The rows come from 5 hidden closed curves, with some noise, and rows from the same curve form a group. Each curve winds through 8 dimensions. The rows are also pushed far along 5 directions, which tell nothing about the answers.
In the rows, 128 means zero.
Known rows, each followed by its group:
[108 130 110 135 129 102 110 115 122 137 134 129  88 109 120 151 123 126
 133 138 115] -> Kegem
[152 112 176  97  97 144 155 143 126 103 107 113 133 140 147 129 159 143
 133 137 129] -> Kov
[ 82  84 122 147 129  79 132 102 107 132 149 145 106 123 138 159 141  98
 117 108 104] -> Kov
[163 105 205 131  37 135 194  76  92 137 117 104 171 159 129 181 142 133
  80  87 134] -> Kegem
[141 110 157 103 122 137 127 181 118 123 129 115 113  96 124 107 122 123
 175 155 139] -> Kov
[ 98 128 105 141 101 130  99 105 132 115 126 150  84 113 146 148 151 106
  94 151  94] -> Kegem
[166 102 205 100 163 156 145 203 160 166 172 124 198  86 128 148 129 108
 190 160 146] -> Kegem
[ 68  70 110 157 145 109  86 150 148  77 151 148  70  95 164 134 163  82
 121 162  95] -> lugok
[142  88 144  77 122 125 166 144  98 109 115 142 113 123 160 119 158 124
 143 113 138] -> nuru
[138  98 117 144 189 126  74 201 195 149 176 175 123  62 114 126 104  85
 168 167 103] -> Kov
[141 152 178 174  81 161 121 105 151 142 163 130 203 148  99 119 102 118
  91 109 141] -> ziza
[161  98 205 107 122 148 166 150 123 119 142 121 190 111 127 140 100 140
 136 138 127] -> Kegem
[160 131 144 128 117 172 100 168 160  67 117 116 121 119 124  68 110 147
 144 174 131] -> Kegem
[ 98 129 128 142 120 109 115 117 140 126 131 133 108 140 133 147 161 114
  94 109 124] -> ziza
[115  86 128 127 156 122  95 178 150  71 146 149  95  85 128  83 106 105
 153 161 118] -> lugok
[115 112 141 133 132 107 150 123 135 162 138 124 140 133 117 166 123  95
 128 128 123] -> Kov
[147 127 163  97 102 137 166 118 111 149 122 111 154 143 149 168 170 147
 116 107 149] -> ziza
[139 174  86 148 157 172  66 154 175 102 111 142 109 123 112  53  98 106
 151 185 107] -> lugok
[128 138 134  43 169  98 171 125  95 100  68 116  93 154 156 131 172 162
 120  97 131] -> ziza
[109 121 120 146  94 126 134  74 101 136 131 141 134 137 150 178 155 118
  79 105 119] -> Kegem
[122  71 196 107  59 125 200 111  82  85 125 114 141 149 175 142 179 144
  74  92 144] -> nuru
[105 181 103 136 140 141  99 109 165 136 139 126 132 143 129 135 130 142
 132 161 117] -> Kegem
[111 102 145 133  54 117 158  88  83  75 102 136  82 153 148  96 154 124
  75 105 106] -> Kov
[102  88 123 136 101 130 131 115 104  84 142 150 107 116 154  96 129 111
 123 143 115] -> nuru
[137 118 124 130  87 135 120  94 117  95 116 137 109 136 141 138 133 134
 114 132 121] -> lugok
[122 131 143 131 130 120 116 141 157 129 128 125 137 136 109 140 118 130
 140 142 112] -> Kov
[105 124  79 146 127 124 101 107 137  84  92 146  61 143 147 102 153  87
 101 140  94] -> ziza
[156 149 153  85 142 136 156 140 118 129 119 119 166 149 126 110 122 178
 146 106 151] -> Kov
[140 156 118  89 126 136 118 164 115 102  87 110  87 128 128  80 130 170
 169 153 123] -> ziza
[123 112 155 127 132 120 135 129 135 124 149 132 153 121 126 157 112 140
 121 129 126] -> lugok
[103  71 124 133 161  64 146 106 121 165 141 144 125 123 139 225 154 100
 121  95 103] -> Kov
[121 135 120 122 107 124 132 119 135  84  85 123  92 159 127  94 129 128
 102 138 106] -> Kov
[133 112 106  62 119 109 150 118  74  76  77 141  57 128 160 105 150 155
 131 123 116] -> nuru
[125 149 134 173  50 164 143  63 132  92 104 115 148 188 136 106 137 123
  62 134 108] -> nuru
[165 144 121  96  91 179 130 156 120  81  90 128  92 133 150  52 161 142
 120 139 151] -> nuru
[144 163 116 127 160 136  89 145 157 156 123 128 153 135 102 126 111 134
 192 137 124] -> nuru
[138  85 125 102 143 111 123 196 121 112 103 123  77  92 128 118 135 128
 166 143 118] -> ziza
[130 137 120 123 114 139 108 131 128  73  87 122  93 144 130  84 129 140
 136 147 106] -> nuru
[145 151 133 105 148 163 127 160 155 120 135 131 159 132 131  87 119 151
 151 147 147] -> nuru
[129 114 138 139  60 171 134  92 111  28  93 127 105 151 161  70 132 139
  83 162 101] -> lugok
[102  75 121 123 190  80 164 113 105 153 141 123 159 126 143 194 124 111
 146 102 125] -> Kov
[107 157 144 108 121  94 162  80  79 160 128 108 164 168 124 167 140 167
 123  64 155] -> lugok
[127  65 179 132 122 138 183 126 109 121 160 126 184 122 162 149 142  99
 111 121 140] -> lugok
[128 196  72 109 196  91 121 103 155 232 126 107 130 154 102 197 141 132
 180 114 147] -> Kegem
[133 178  60 107 144 127  93 113 138  94  78 146  65 145 112  78 108 145
 125 133 116] -> lugok
[161 134 137 103 133 143 151 141 124 148 100 119 141 143 131 123 149 120
 141 113 146] -> nuru
[125  88 149 122 116 115 138 121 133 109 146 142 126 113 134 149 120 120
 124 130 124] -> lugok
[107 100 149 143 136 128 119 170 139 102 160 131 132 101 124  97 111 119
 125 142 132] -> nuru
[111 149  78 137 200 129  63 178 189 135 127 143 102 120 119 103 140  96
 172 157 119] -> ziza
[137 158  77 145 102 142 107  74 115 111  91 134 111 160 129 119 127 139
  99 105 131] -> lugok
[126 127 119  87 194 101  96 198 144 151 125 136  91  86 118 133 135 122
 184 135 130] -> ziza
[139 121 140 125 135 140 128 169 121 115 130 122 135 111 119  83 108 139
 157 141 136] -> ziza
[ 85 104 120 158 129 130 104 131 122  83 158 138 119 109 147 101 126 118
 117 142 128] -> lugok
[141 119 135 140 126 131 122 113 129 120 121 132 148 131 123 149 116 129
 121 118 115] -> ziza
[167 142 162  94 126 145 128 166 150 148 131 118 135 103 115 143 127 145
 158 152 137] -> Kegem
[ 94 100 148  89  94  62 200  51  42 100  94 115 102 163 151 176 147 165
  76  65 121] -> lugok
[128 141 121 106 178 113 143 139 129 156 131 109 132 134 122 122 131 120
 178 129 145] -> Kegem
[136 209  88 103 132 149 103 113 156 158 104 128 106 153 129 124 155 139
 138 154 128] -> Kegem
[128 109 166 202  37 159 123  85 136 131 184 142 197 131 115 147 101 126
  74 110 136] -> nuru
[123 109 104 131 162 143  97 171 165 107 156 163 109  91 149  99 136 118
 128 156 117] -> Kov
[125 105 113 147 144 145 119 171 159 135 143 117 144 115 136 131 128 128
 156 167 125] -> ziza
[130 118 150 170  89 148 145 103 127 158 165 122 189 133 130 167 126 131
 101 114 141] -> ziza
[120 146  96 100 177 123 115 143 136 155 131 143 122 127 134 117 135 115
 182 147 126] -> nuru
[121 156 149 151 110 149 105 121 165 155 163 135 168 123 114 154 116 127
 120 153 117] -> Kegem
[171 159 134 150 111 186  53 157 165 113 127 144 134 105 107  81 115 116
 159 156 130] -> ziza
[138 208  92 123 134 143 110  94 155 168 105 126 145 170 107 134 119 151
 137 140 118] -> nuru
[105 128  95 147 145  90 117 100 125 133 116 139 111 147 110 137 110 113
 128 105 109] -> Kov
[128 185 106 144 125 146  87 118 171 144 123 133 131 159 113 118 146 128
 112 119 134] -> ziza
[163 132 149 146 102 150 156 107 131 165 137 127 197 151 116 148 120 126
 110  96 154] -> Kov
[163 150 143  77 197 147 132 160 147 153 120 125 179 124 129 142 117 149
 187 151 130] -> Kegem
[107 102 146 135 124 116 131 113  96  98 136 131 132 120 134 116 109 127
 141 128 118] -> lugok
[ 95 142 119 124 114 115 146 101  93 132 123 111 116 152 144 131 159 137
 111 107 139] -> nuru
[138 161 146 108 119 152 119 139 152 131 127 132 134 124 130 128 131 145
 128 158 120] -> Kegem
[109 104 116 140 138 103 124 130 118 110 124 127 114 124 117 130 109 124
 122 113 126] -> Kov
[129  47 147 190 124 146  99 160 168  88 171 162 141  81 123 115  87  61
 109 160 110] -> lugok

New rows. What belongs after each?
[128 132 164 174  24 160 166  74 109 111 154 101 153 159 137 105 136 129
  69 119 156] -> Kegem
[114 137  95 131 151 126 106 124 121 141 142 120 112 113 140 141 143 136
 154 134 150] -> Kegem
[107 123 123 138 107 121 123 127 137 121 121 120 100 135 127 130 136 101
 123 150 115] -> Kov
[147 131 136 142 109 144 161 119 113 164 130 113 180 152 119 127 118 129
 135 116 143] -> ziza
[116 177  99 183  60 148 102  68 152  97 125 126 102 158 109  95 103 136
  72 156 109] -> Kegem
[116 142 159 165 106 122 112 127 146 149 148 112 159 135 100 154 115 137
 119 120 127] -> nuru
[141 119 153  49 163 133 150 202 133  78  93 116  92 121 155  76 157 155
 156 151 140] -> nuru
[ 83 108 106 147 156  75 116 105 134 171 165 128 100 101 128 212 135 107
 139 132 111] -> Kegem
[126 108 132  86 144  87 158 155  97 134 105 111 102 117 127 151 126 164
 154 116 121] -> ziza
[110 124 124 188 124 159  72 152 190 118 191 130 128  86 123 117 103  98
 151 215 109] -> Kegem
[124 138 119 178  97 151 131  88 127 153 149 129 171 147 124 132 121 101
  97 115 138] -> nuru
[109 119 115 108 138 106 128 143 109  73  90 122  67 123 133  94 124 145
 113 130 111] -> nuru
[140 135 108  50 161 119 152 170 117 102  61 115  53 128 141  97 152 129
 153 156 123] -> Kov
[ 95 124 126 147  97 120 137 102 114 123 124 113 110 145 149 145 173 118
  94 120 124] -> nuru
[147 247  76 126 139 147  96  75 156 178  90 136 138 193  96 108 135 130
 118  94 142] -> ziza
[143 154 146 117  74 144 137 126 111 129 109 111 115 141 110 102 122 134
 129 132 140] -> Kov
[142 139 116 122 122 152 141 123 112 132 116 121 136 140 139 110 139 124
 125 125 144] -> nuru
[114 117  91 190 120 127  63 132 174 139 155 165 107 107 113 136 124  92
 113 134 112] -> Kov
[ 75 114 123 153 125 101 124 107 115 116 133 119 114 143 142 141 150 109
 121 123 110] -> nuru
[ 99  88  74 149 189 129  87 159 156  84 115 148  80 106 158 116 149  80
 125 161 101] -> lugok
[ 81  76 142 130 154  88 148 115 111 114 144 145 106 114 159 165 160  80
 100 117 106] -> ziza
[132  85 171  86 153 127 162 173 123 127 153 140 147 101 150 118 132 115
 161 143 134] -> nuru
[ 92  95 137 139 126 112 135 103 127  75 121 130 115 143 157 148 150 122
  86 129  99] -> ziza
[117  83 108 107 110 105 134 163 101  72  80 123  31 110 145 101 153 129
 122 141 103] -> ziza
[134 121 118 134 150 131 117 135 142 109 103 124 121 127 128 132 115 122
 134 153 103] -> nuru
[139 162 142 154  83 164  90 149 156  95 117 112 119 134 106  80 117 144
 118 155 124] -> nuru
[ 89 174  73 192 131 100  84  74 155 149 114 128 118 172  89 148 108 120
  97 109 101] -> nuru
[123 118 134 117 141 136 141 157 129 139 141 114 137 111 133 133 126 121
 151 152 148] -> Kov
[123 142 109 134  99 137 103 115 131  73  91 135  87 145 131  93 139 140
  90 125 115] -> Kegem
[110 161  74 126 125 124 105 100 155 113 110 160  72 142 137 108 138 128
  89 154  86] -> Kov
[136  94 161 123  98 122 149 133 109 132 149 138 137 112 140 146 148 136
 107  94 140] -> Kov
[142 115 140 106 132 124 116 163 127 104 123 146 103 111 129  89 130 129
 149 131 121] -> Kov
[134 147 108 130 136 122 111 106 134 144 103 134 120 149 124 133 145 106
 131 114 118] -> ziza
[147 126 168  79 133 120 157 160  95 102  92 104 120 128 120 103 119 171
 146 115 136] -> nuru
[132 136 115 123 127 132 123 138 134 126 131 147 116 118 115 102 106 124
 120 130 127] -> nuru
[ 95  94 126 111 173  99 134 142 116 141 151 137 126 108 152 150 146 103
 173 141 117] -> nuru
[ 97 138 106 127 146 105 131 106 110 126 124 121 104 140 134 117 133 116
 142 131 124] -> Kegem
[128 131 120 152 112 145  95 141 147  63  92 124  90 136 116  73 111 127
 114 156  99] -> nuru
[ 99 123 117  79 140  79 155 116 109  99  75 116  62 155 146 150 162 149
 114 121 102] -> Kov
[108 110  86  89 141 100 127 156 109  93  74 120  33 130 161 122 193 139
 124 119 121] -> ziza
[146 154 114 140 107 135 131 116 136 176 115 125 135 147 108 136 128 112
 132 122 124] -> ziza
[ 97 115  91 110 158  85 135 119 119 140 133 155  92 116 132 145 128 114
 117 117 117] -> nuru
[128 110 178 128 132 127 141 139 130 125 152 132 161 118 127 136 125 119
 117 116 133] -> ziza
[148 104 142 102 118 132 134 139 106 121 129 145 133 109 132 125 117 137
 156 127 128] -> nuru
[ 92 150 115 140  85 119 169  52  96 135 126 116 122 179 148 134 165 118
  73 104 136] -> Kegem
[160 141 161 111 107 168 135 138 117 117 129 131 147 117 137  96 131 128
 125 137 142] -> ziza
[135 135 137 119 143 143 119 140 142 117 121 143 124 127 132  98 134 101
 127 134 126] -> ziza
[ 80 125 109 136 130 113 120 133 130  94 127 122  83 136 149 107 161 126
  97 131 124] -> nuru
[193 195 134 123 143 170  97 185 172 186 134 116 190 121  68 102  71 170
 207 152 150] -> ziza
[108  58 129 162 156 138 112 150 146  91 169 136 127  78 162 141 122  87
 150 189 108] -> Kegem
[143 167 131 132 112 164 125  96 144 119 111 127 162 160 128 118 119 142
 110 142 116] -> Kegem
[ 81 123 108 140 192  73 110 142 161 166 142 129 118 127 113 179 133 107
 138 121 111] -> nuru
[113 138 123 170 102 129 100 122 134 159 159 130 139 123 109 140 124 115
 135 120 140] -> Kov
[129 100 113 133 190 126 102 197 168 158 156 121 152  94 129 161 128 135
 182 148 140] -> ziza
[120  77 122 142 139 111 145 117 128 109 121 137 126 131 142 146 125  95
 114 129 105] -> Kov
[ 83 152  66 160 145  96 139  46 111 168 128 130 138 172 133 175 135 116
  90  95 121] -> nuru
[ 59 121  80 180 170  81  70  75 159 138 158 159 110 122 136 201 142  83
 104 127  86] -> ziza
[132 191  74 110 159 141  76 154 163 114 102 129  94 132 108  87 114 168
 150 152 134] -> Kov
[183 152 149 137 100 159 124 142 147 141 109 126 159 145  85 100  91 122
 138 121 143] -> Kov
[ 95  92 116 112 168  84 161 126 120 128 129 113  84 126 154 158 160 101
 141 136 120] -> Kegem
[ 77 116 116 214 102  97 103  72 117 196 191 128 180 130 109 205 118 108
 121  94 128] -> ziza
[138 192  78 124 145 141 103 109 161 163 127 151 134 148 120 112 136 145
 114 112 138] -> Kov
[169 158 158 120 127 161 142 135 144 160 143 135 200 149 117 101 119 149
 149 111 149] -> Kov
[ 92 181  72 164 107 133 117  49 133 115 119 125 111 174 132 112 120 128
  93 148 107] -> Kegem
[119 111 112 151  52 136 141  76 101 106 127 151 106 141 146 116 143 116
  63 103 130] -> nuru
[116 120 115 117 176 127 105 174 168 128 133 125 118 111 135 137 136 111
 170 174 118] -> Kov
[ 78 125  86 119 154  81 125 112 114 125 107 117  86 142 145 161 153 148
 139 132 100] -> ziza
[139 149 104 110 176 115 108 128 137 155 103 135 120 138 122 146 143 109
 161 114 123] -> ziza
[138  92 179 132  86 137 154 154 119 109 138 113 148 113 127 127 110 150
 128 148 116] -> ziza
[147 153  86 122 136 134 104 125 155 128  94 134  85 134 124 128 135 119
 126 146 115] -> Kegem
[118 128 122 129 122 120 102 145 143 122 126 123 106 116 125 144 137 142
 139 139 125] -> Kov
